The rows are grouped in 3 ways, from coarse to fine. Each group lies inside one group of the grouping before and may be the whole of it. The rows also spread widely along 11 directions, which tell nothing about the answers.
Some rows, each with its group in each grouping after it:
[-11  31  21 -35   1 -18  14 -24  45 -33  13  25  26   7 -20  12  33  36
   2 -10   3  -9  29  14  -2]
rilor Z2 sobi
[ -6  17  11 -37  25   6 -19  11  19 -38 -13  -3   9   9 -10   6  23  -7
   9   3 -20   6  21   3 -34]
dag Z654 Pap
[  9 -11 -39  19 -11  15  21  -9 -20  37   6  -9 -26 -10  16 -14  -8   0
 -13 -12  -6   6  -8   1  25]
lali Z748 dar
[  3   4   4 -25  14  -3  -3 -14  12   4   7  -8   8   2  -9   6  19   6
  -5   4  -7  -4   9   7  -6]
Bute Z411 suzat
[-19   1   9  -3  -2  -7   1   7   9 -30  10  15  17  18   5   0   1   3
  11 -13  -2  -2   3   4   8]
rilor Z383 kel
[ -2 -11 -30   8   9   3  -6 -14   2   9 -11   7   1   4  -6 -16  12   2
   7  16   5   4   0   6  -1]
lali Z748 zutif
[ 15 -17  12 -17   3  -8  16 -16 -15  41  24 -16  -9 -32  23  17  15   9
 -17   7  32  -1  11  29  17]
dag Z193 Netak
[-12 -10  13 -20  -1   0   2   0  11  -6  21   8   3  13  20  10   8   4
   5 -16   1  -2  11  14  14]
Bute Z474 moni
[  7  24  16  -5 -13 -12 -11  -3 -13 -22  -7  11   4  -8  -9   0  -2   9
   5  -2  -3  -3  -3  -2  -2]
lali Z96 ranez
[-24 -26 -16  10   6   9  -9   3   0  23   0  14  -2   4  23   0 -12 -12
  15   8  20  14   0   3 -13]
lali Z748 Zaf
[ -8  18   7  -8   5   9  -7  14  -3  -2  -7 -10  -7  -1  -5  15 -14 -11
 -14  -9 -27  13  -1 -28 -28]
dag Z193 napas
[ -2   0 -22  15   2  -2 -13  -9  -6   3 -15   7   4  -2  -7  -7  -9  -3
  19   7   4   8   5   0  -6]
lali Z748 zutif
[ 13  -4 -11  -1   5  11  -5  -3  -7  10  -9  -4 -14 -10 -14  -5   0 -10
  -5   9   8   3  -4  -2  -8]
lali Z96 ranez
[ -1  -1 -20   8  -1   6  -3 -15  20  12 -16  10 -10  -2 -25   7 -17 -10
  31   0  14   5  20   4  -8]
rilor Z2 sobi
[-11   6 -14   1   2  -7 -13  -6  14 -10 -11  29   8  -2 -11 -11  10   9
  17  18  21  12   3   8 -29]
lali Z748 Zaf
[ -7   0   7 -33   0   3 -22 -24  12 -15 -14   2  12  28   9  -8  33  11
  27  -3 -35 -29  23  19  28]
lali Z96 ranez
[-22   3  16 -21  -7   0  -7   6  36 -30   9  29  -5  22 -12  15   7   3
  22 -12   6   5  14  14 -10]
Bute Z474 moni
[-16  15   3   3 -15   1   3   8  -1 -25   3   4   9  21  12   1 -11   1
   6 -29 -36 -10   1 -19  30]
rilor Z2 sobi
[-23  23   9  -9  16   7 -16   8  13 -27 -11  18  22  16 -14   8 -14  -9
  11 -12 -19  15   6 -30 -36]
lali Z96 ranez
[-15  -4  19  12  28 -21 -16  11   7 -33  -5  14  50  14 -26   0  -3 -19
  -1  35  36  -2 -18 -27 -29]
rilor Z2 sobi
[  1 -25   4   7  10   2  -1  16  -8   1   4   3  -4  -2  -3   5   0 -22
   4  24  36  -2  -9   8  -5]
dag Z654 Pap
[-11  -8 -10   9 -13  -2   3  -3 -17  12   5   4  -2   4  31  -6   3   8
   3   0 -12  -7  -6   3  28]
dag Z193 Netak
[  9   1   9 -15  10  -9  -2 -24   8  12   3   0  12   2 -17  -2  36  17
 -18  24  11 -20   0  11   1]
lali Z748 Zaf
[  4  -9 -47  39  -5  14   3  -2   5  -7 -19  15  -9  27 -40 -37  17  -4
   0  23  -6 -14 -28 -10  19]
lali Z748 Zaf
[ -3   6  31 -21 -23   3 -11  21  10 -34  -4   2 -41   5 -21  22   0 -11
  26 -19   5  -2  12  19   4]
lali Z748 zutif
[-18  22 -12  10  -6   1  -5 -10   7   2  -6  32   9   1  -3   3 -22  10
  11 -10  -8  17   7 -21 -20]
lali Z96 ranez
[ 17   0 -17  22 -11  14  33   2  -6  17  12  -3 -33 -10 -22   2 -14  -7
 -10 -21  13   4  -5  -1  24]
lali Z748 dar

New rows. What belongs after each?
[ -8   3   4   1  -6 -12 -11  11   7 -26   2  24   3   3  -8   0  -3   1
   9   7  19  15  -8   2 -23]
Bute Z474 moni
[  6  -1 -17  -7 -15   8   1   5 -11   1   0 -14 -27 -10  14  -6  -1  -1
  -9 -10 -17   3  -3   2  10]
rilor Z2 sobi
[ -1  15 -12   8  -1   0  -2  -8   8   3  -6   7   0  -1 -27   2 -13   1
  -2  -1  -2   7   2 -11 -21]
rilor Z383 kel
[-32 -11  34 -37 -22  -4  -4  28  18 -33  31  24 -20  17  38  14  15  10
   4 -17   5   7   0  24   2]
Bute Z474 moni
[  9 -14 -23  -2   3  13  10 -16  16  28   1  -2 -21  -8 -20   6  -4  -6
  12  -1  19   5  19  21  -3]
rilor Z383 kel
[-28   4  26  -7  -7 -26 -18 -15  20   8   8  41  22   2   7  23  -8  20
  18  10  30   6   9   8 -28]
Bute Z474 moni
[ 18   2  23 -22   6  -8 -14   6 -27 -12  -1 -23   0 -22  18   8   7  -8
   6   3   5  -8  12  19   2]
dag Z654 Pap
[ 19  -6   7   8   4   7 -10  -8 -22  16  -6 -28   1   7 -10   9 -18 -23
   3 -13 -19 -24   0 -10  31]
Bute Z474 moni
[ -6  21 -10   5   7   9  27  11   4 -12  16   8   8   8  -4   0   5   8
 -34 -12 -21   3  -8 -27  -2]
dag Z654 Pap
[  3  16   8  12 -10  -6   3  15  -7 -30   3   3   0   3 -19   3 -18  -8
   4 -18  -1  -1  -7 -10   6]
rilor Z383 kel
[  2  -5 -14  -7  -8  -1   2  -8   2   3   2   5 -18  -8   5  -5  12  10
  14  -4  13   6  14  27  11]
lali Z748 zutif
[ 14   8  -2   3 -24   8  12   1 -20   9   7 -14 -34 -16   5  10 -18   0
   3 -34 -11   1   8   6  31]
lali Z748 zutif
[ -6   0   5  11   7  -3  -1  23 -14 -23   2   4  14   7   3  -1  -3 -13
  -4   6   2  -2 -14 -15  -1]
dag Z654 Pap
[  0   6  18  -7  -7   3   3  13 -20 -16  12  -5  -5  -6  17   9 -13  -7
  -5 -26  -8   4  -2  -8  16]
lali Z96 ranez
[-21 -14 -58   7  14   1  -9  -6  -5  -9  -8   8  29  11  48 -42  11   6
   6   6 -25  15  -2  -3   3]
rilor Z2 sobi
[ 25  -9  -8 -27 -13  12  -4   0   1   1   0 -21 -54 -27  -9   3   9  -8
  13  -7  17   9  17  45  -5]
rilor Z383 kel
[-27 -17   0  -1 -29   5   6  15  -1   4  13  16 -26  10  36   7   1   4
  13 -12  -2   2  -4  13  27]
dag Z193 Netak
[  2 -22 -26  16  -3   3  11  -3 -15  11  11 -10   2  11  14 -22  10   0
 -17   4  -9 -16 -18   3  37]
rilor Z383 kel
[ 16  -9 -42  24  19  11  22  -4 -24   5  10 -25  15  -1   9 -24  -9 -14
 -20 -17 -17   3  -7 -12  29]
rilor Z383 kel
[-16 -33   0 -18  -6  -2 -23   4   7 -15  -8   9 -12  22  23 -16  33  -4
  33  18  16 -11   0  39  15]
lali Z748 dar
[-20 -16 -45  27   7   5  20  19  -2  -7  15  20  10   3  23 -28  -4  -2
 -25  10  11  27 -29 -22  -7]
rilor Z2 sobi
[ 18   7 -20  -9   6 -11 -13 -21 -13 -13  -5  -4  18  -4  14 -25  22  14
   4   3 -18  -6   8  21  10]
Bute Z474 moni
[ -8  -1   4  -6 -11   1  12  -8   5   2  14   0   0  12   6   5   4  10
  -3 -19 -13 -16   6   7  27]
rilor Z383 kel
[ 25  28   6 -25   8   2 -10 -28  -7  20 -18 -22  -6 -25 -12  22  -3   3
  19 -12 -16  -9  42  16 -10]
dag Z654 Pap
[-21  -8 -15  27   0   4   0   9   2  -8   0  19  15  31  -7 -15   2  -2
  -3   9  -3 -12 -25 -22  14]
lali Z748 Zaf
[ 26 -13  -2 -22  20   0  -8  -7  -6  -5   7 -23   1  -7  -2  -8  25  -7
  -9   6   6  -5   7  23   2]
Bute Z474 moni
[-21 -19 -25   6  20  13  -3  -6  10  27 -10   5   7  12   9  -1  -5 -14
  11  13   2   9   6  -7 -15]
dag Z193 napas
[-18  -5 -46  13  12  11 -13   1  14 -16 -21  13  13  23  -7 -29   7  -8
   9  15 -21   7  -8 -18 -12]
rilor Z2 sobi
[ 16  -3  17 -27  -6   2 -25   3 -15  -6 -12 -13 -27 -24   3  11  -7 -17
  27  -4  15   7  17  24  -9]
lali Z96 ranez
[-21  -3  18  -2 -26  -3   5  10   0 -11  13  19 -15  13  25   9  -5   7
  18 -24   1   2   3  12  23]
lali Z748 dar
[ -5  35 -12 -14   1  11   6   2  16 -31  -2   8  -7   1 -10   0   2  10
   5 -36 -28  20  20  -4 -15]
lali Z748 Zaf
[  4   0  42 -13 -11 -34 -26   3   5 -38   2  25  16   9 -21   1  29  13
   6  36  34 -21 -18  21  -4]
Bute Z474 moni
[ 22  -2 -24  12  15  -6  10 -33 -13  52  -1 -11  16 -18 -19  -9  22  13
 -42  39   9 -12 -13  -8  -2]
dag Z193 Netak
[ 11  -5 -22  16   0   8  11 -12 -19   6   0   2   3  -6  12 -11 -14  -7
  20 -20   1   2   9   6  33]
lali Z96 ranez
[-38 -22  -6  -6  -6   2  -5   4  13  -8   6  16  13  28  43  -1  -2   1
  31 -14 -11  -6  12   8  27]
rilor Z2 sobi
[-11  13 -14   0   3  -5  -2 -20   9  18  -5  20  15   4   2   0   8  22
   3  13  -8  -8   9  -2  -7]
dag Z654 Pap
[ 19 -20 -10   6  17   5  -2 -15 -17  37  -6 -21  -7 -22  -3   4 -15 -22
  10   6  29   8  11  13  -1]
lali Z748 dar
[-17  -1 -16  -1 -11  17  -6  10  16  -4  -5   6 -28  20 -15   6 -10 -11
  19 -14 -24   7   0  -6  -3]
Bute Z411 suzat
[ -7 -11 -25  -7 -10  27   1   3  10  13  -7 -11 -38   6   5   1  -7 -13
  11 -16 -22   1  12   3  14]
rilor Z2 sobi
[  6  -9 -25  13 -22  12 -15   8 -15   7 -18   2 -44 -10  -1 -12 -11 -11
  20   3   6  10  -8  14  -2]
lali Z748 Zaf
[ -5   5  12  14 -19   3  18  15   6 -18  12  18 -17  10 -22  10  -8  -3
   7 -16  18  -5  -6  -2  20]
lali Z748 Zaf
[-12  -6   6 -21   2   5  15  -7   4  21  19  -8  -4   4  30  11  15  10
 -14 -13 -17  -5  13   5  17]
dag Z193 napas
[ 20   8  -3  12  11   1 -19 -24   3  10 -29  -6   9  11 -60  -6  17  -5
   3  33   2 -31  -5  -8  -1]
lali Z748 Zaf
[  8 -12 -15   3   4  11  -1 -16 -15  25  -3 -10  -1  -4   8  -7  -1  -5
  -7   3  -4  -7  -1  -2  16]
lali Z96 ranez
[  9  15 -11  20  15 -10  12 -23  -3  -1  -2   2  35  10 -27  -7   7   8
 -13   2  -6 -14  -4 -19  16]
lali Z748 zutif
[-35 -17  11   0  22  -1 -24   9   7 -27  -9  10  42  45  11  -8  13 -14
  18  10 -10 -18  -5 -14   7]
lali Z748 Zaf
[  7   8  13  -3  21  12  10  11  -9  15  10 -21   0  -5 -18  22  -8 -17
 -38   1  -9  -4  -7 -30 -16]
dag Z654 Pap
[ 10  13   3   2  -3 -11 -29  -8 -13  -5 -26   1   1  -9 -21  -7   6   1
  10  24   7  -6  -8   4 -19]
lali Z748 Zaf
[ 22  17   7 -22 -21 -21  -2 -32  -8  22   1   3  -9 -22   2  -1  37  41
 -11  27   5 -23   7  35   9]
dag Z654 Pap
[ -3   3   0  -5  -6  -5   3 -14   2   6   0   4   3   5   0   2  17  12
   3   4  -9 -15   6   6  20]
dag Z193 Netak
[  2   3   9  -1   3  -2  -9  -8  -1   7  -1  -9   8  19 -26   7   8  -2
 -13  13 -21 -25 -15 -18  13]
Bute Z411 suzat
[-25 -31   9  -8  11 -10 -16  -2  -1   0  -3   7  25  22  29  -4  18  -8
  21  25   9 -13   0  14  13]
dag Z193 napas
[-22 -13   2  -4  29   5  -6  26   9 -26   5  10   7  -4   7  10 -18 -28
  19  -9  34  43  10  -5 -41]
lali Z748 zutif
[-17  -5  -7  -3  -3   1  11   2  19  -6  14  16  -1   8   1   3  -1   6
   3 -10  10   8   7   7  -5]
rilor Z383 kel
[ -5   3 -15   1  -2   0  16 -14  17  15   4  15  -2   3  -8   0  12  13
  -1   6   6   1   8   7   1]
dag Z193 napas
[ 33   3 -35  13  -5   4  25  15 -32 -11   9  -8 -24 -37  14 -22  -1  -2
  -9  -8  15  22  -5  19  10]
dag Z654 Pap
[ 21  16  29 -11 -11 -22   7   2 -13  -7  11  -4  -6 -20 -19   6  22  15
 -37  21  13 -10 -21   1  -6]
dag Z193 napas
[ 18   9   9 -23  14  10  24   9  -6 -20  26 -29  -5  -2   1  -4  32   3
 -45 -21 -19  -8  -4  -1  23]
lali Z748 Zaf
[  9   4  14  -7   5  -1  -1  -8  -4  -6  -4 -20   9  -5  -5  17 -17 -17
  22 -20   1 -11  25   4  21]
rilor Z2 sobi
[ -1   4   9  -7  -4   7   4   1   0  -4   5   4  -6  -2  -5  10  -8  -5
   1 -15   2   1   3  -5   6]
lali Z96 ranez
[ -7  -8 -10   8  -8   5  10   1  -2  14   4   7 -13   3   6   0   0  -3
  -1   3   1   0  -5   2  12]
dag Z193 napas
[ 17  18   0  20  -4  -7  20  23 -16 -19  16   2 -10 -20 -30  -2  -5   0
 -49   3  18  19 -32 -28 -16]
lali Z748 zutif
[-17   9 -26 -24  15  14  -5  -6  13   8  -6   8  -1  -7  27   2   3   7
  10 -11 -23  26  29   5 -36]
dag Z654 Pap
[  7  19  30 -22 -10  -9  -8  -8  -5   6   0  -7 -12 -16  -5  21   0   8
  -3 -10  -1   0  12   9  -9]
lali Z748 dar
[ 16  28   0 -15  15  -2  11 -22  11  -4   4 -11  10  -8 -31  12   3   6
   3 -22 -14   0  23   1   2]
Bute Z411 suzat
[-16  -7  23 -21   4  -4 -27  14  13 -20  -4   2  -5  14 -16  13  10 -13
  13  18   5  -2  -8   2 -23]
Bute Z411 suzat
[ -3   2 -15  -9  12   4   5   6   1  -1  11   0  -3  -7   6 -13  21   9
 -34  10   1  18 -13  -7 -23]
lali Z748 Zaf
[  9  -6 -19   3   8  11  -2   2 -19   3   4 -18  -3   0  20  -9 -11 -16
  -5 -21 -23   6   2  -5  12]
Bute Z474 moni
[-22  -3  -4  15  -4  -5  11  14   9 -23  10  33  14  18   6  -5   4   6
  12   4  13  -1  -6  -1  11]
dag Z654 Pap
[-29 -14 -27  37   1   8  14  19  -2  -7   7  17  13  18  12  -9 -30 -18
   5 -12   2  14 -16 -31  13]
rilor Z2 sobi
[  5  -4 -30  21 -21 -11 -12 -18  -1  11 -16  20  -8  -4 -15 -19   0  13
  23  24  17  -3  -6  21   0]
rilor Z383 kel
[ 26  13  11  16 -21 -11   7   9 -26 -17   2  -1 -17 -19 -21  -3  -5  -1
  -7  -3  19  -6 -17   6  19]
lali Z748 Zaf
[ 17  10  -6   7   9  -3  16  -3  -4   1   3  -4  -3 -11 -28  -1   9   0
 -23  11  11   4  -7  -7 -10]
dag Z193 napas
[  1   2   4  -3  -1  -6  -4   4   1 -20  -1  19   1  -3 -13  -7   8   0
   8  12  24   6  -6   7  -8]
lali Z96 ranez
[  7   6 -10  10  -6  14  22  -6   2  14  11  -3 -14   6 -18   0   5   6
 -22 -10  -9 -11  -8 -11  24]
lali Z748 Zaf
[  3   2   6 -12  -8  12   4   0 -14  10   4 -26 -18 -12  20  19 -27 -16
  11 -38 -19   0  23   1  23]
rilor Z2 sobi
[ 27  -4  -9  14  30   6  19 -12 -12  16   7 -20  11 -20 -25   3  -8 -20
 -11  -4  30   2   7  -4   5]
lali Z748 Zaf
[-16 -13  -3  -1  18   4 -10  -6   1  16  -2  12  16  -4  11   8 -17 -12
  11   6  20  16   6  -8 -22]
lali Z96 ranez
[ -6  -8   0 -21   2   0  -3  -2   4  20   3  -3 -15  -8  10   3  19   6
 -19  21   2   7  -2   6 -23]
dag Z193 napas
[-37   5  16 -61   2 -21 -31 -17  32 -26  -2  17  27  12  49  -1  41  35
  22   6 -16   1  34  32 -19]
rilor Z2 sobi
[-10  -1  15   2 -27  11 -10  20  -2  -5  -3   3 -36  16 -11   7  -2  -7
   2  -4  -9 -13 -17  -6  13]
lali Z748 Zaf
[-20  -8   5 -15 -22   6  20   2  15  17  26   6 -23   4  24  16   2  16
 -16 -17  -5  -3   4   2  20]
rilor Z2 sobi
[  6   9   7   2 -11  -9 -23   9  -7 -29 -13   2  -6   3 -25  -1  -3 -10
  20   7   1  -2  -9   3  -5]
Bute Z411 suzat
[-12 -12  -9  26 -14  16  19  40  -8 -21  12  12 -22  22  -3  -7  -2 -15
 -16   0  -4  -6 -37 -21  22]
dag Z654 Pap
[  3 -17  17   2  -9   4  12   9 -13  13  20 -10 -23  -8   4  16 -12 -12
  -7 -11  18  -1  -4   5  23]
lali Z748 zutif
[  6  -6  24   1 -15  -5   7  13  -9 -16  16  -9 -12   7  -9   8  -2  -6
  -6 -10   6 -20 -13   7  31]
rilor Z383 kel
[ -6  13   0  27 -24  -8  -3  12 -18  -4  -9  14  -8  -2  -5   4 -28  -5
  14  -5  -4   2 -12 -14   5]
dag Z193 napas
[-27  11  -6  18  -9   1   2  -1  -2   5   1  22  12  10  15   8 -29   3
  19 -27 -11   8   7 -19   5]
lali Z748 Zaf
[ -6  18  19   6 -25 -11 -12   4  -5 -21  -7  18  -8   1 -12   7  -9   7
  22  -7   5  -5  -1   4   6]
lali Z748 Zaf
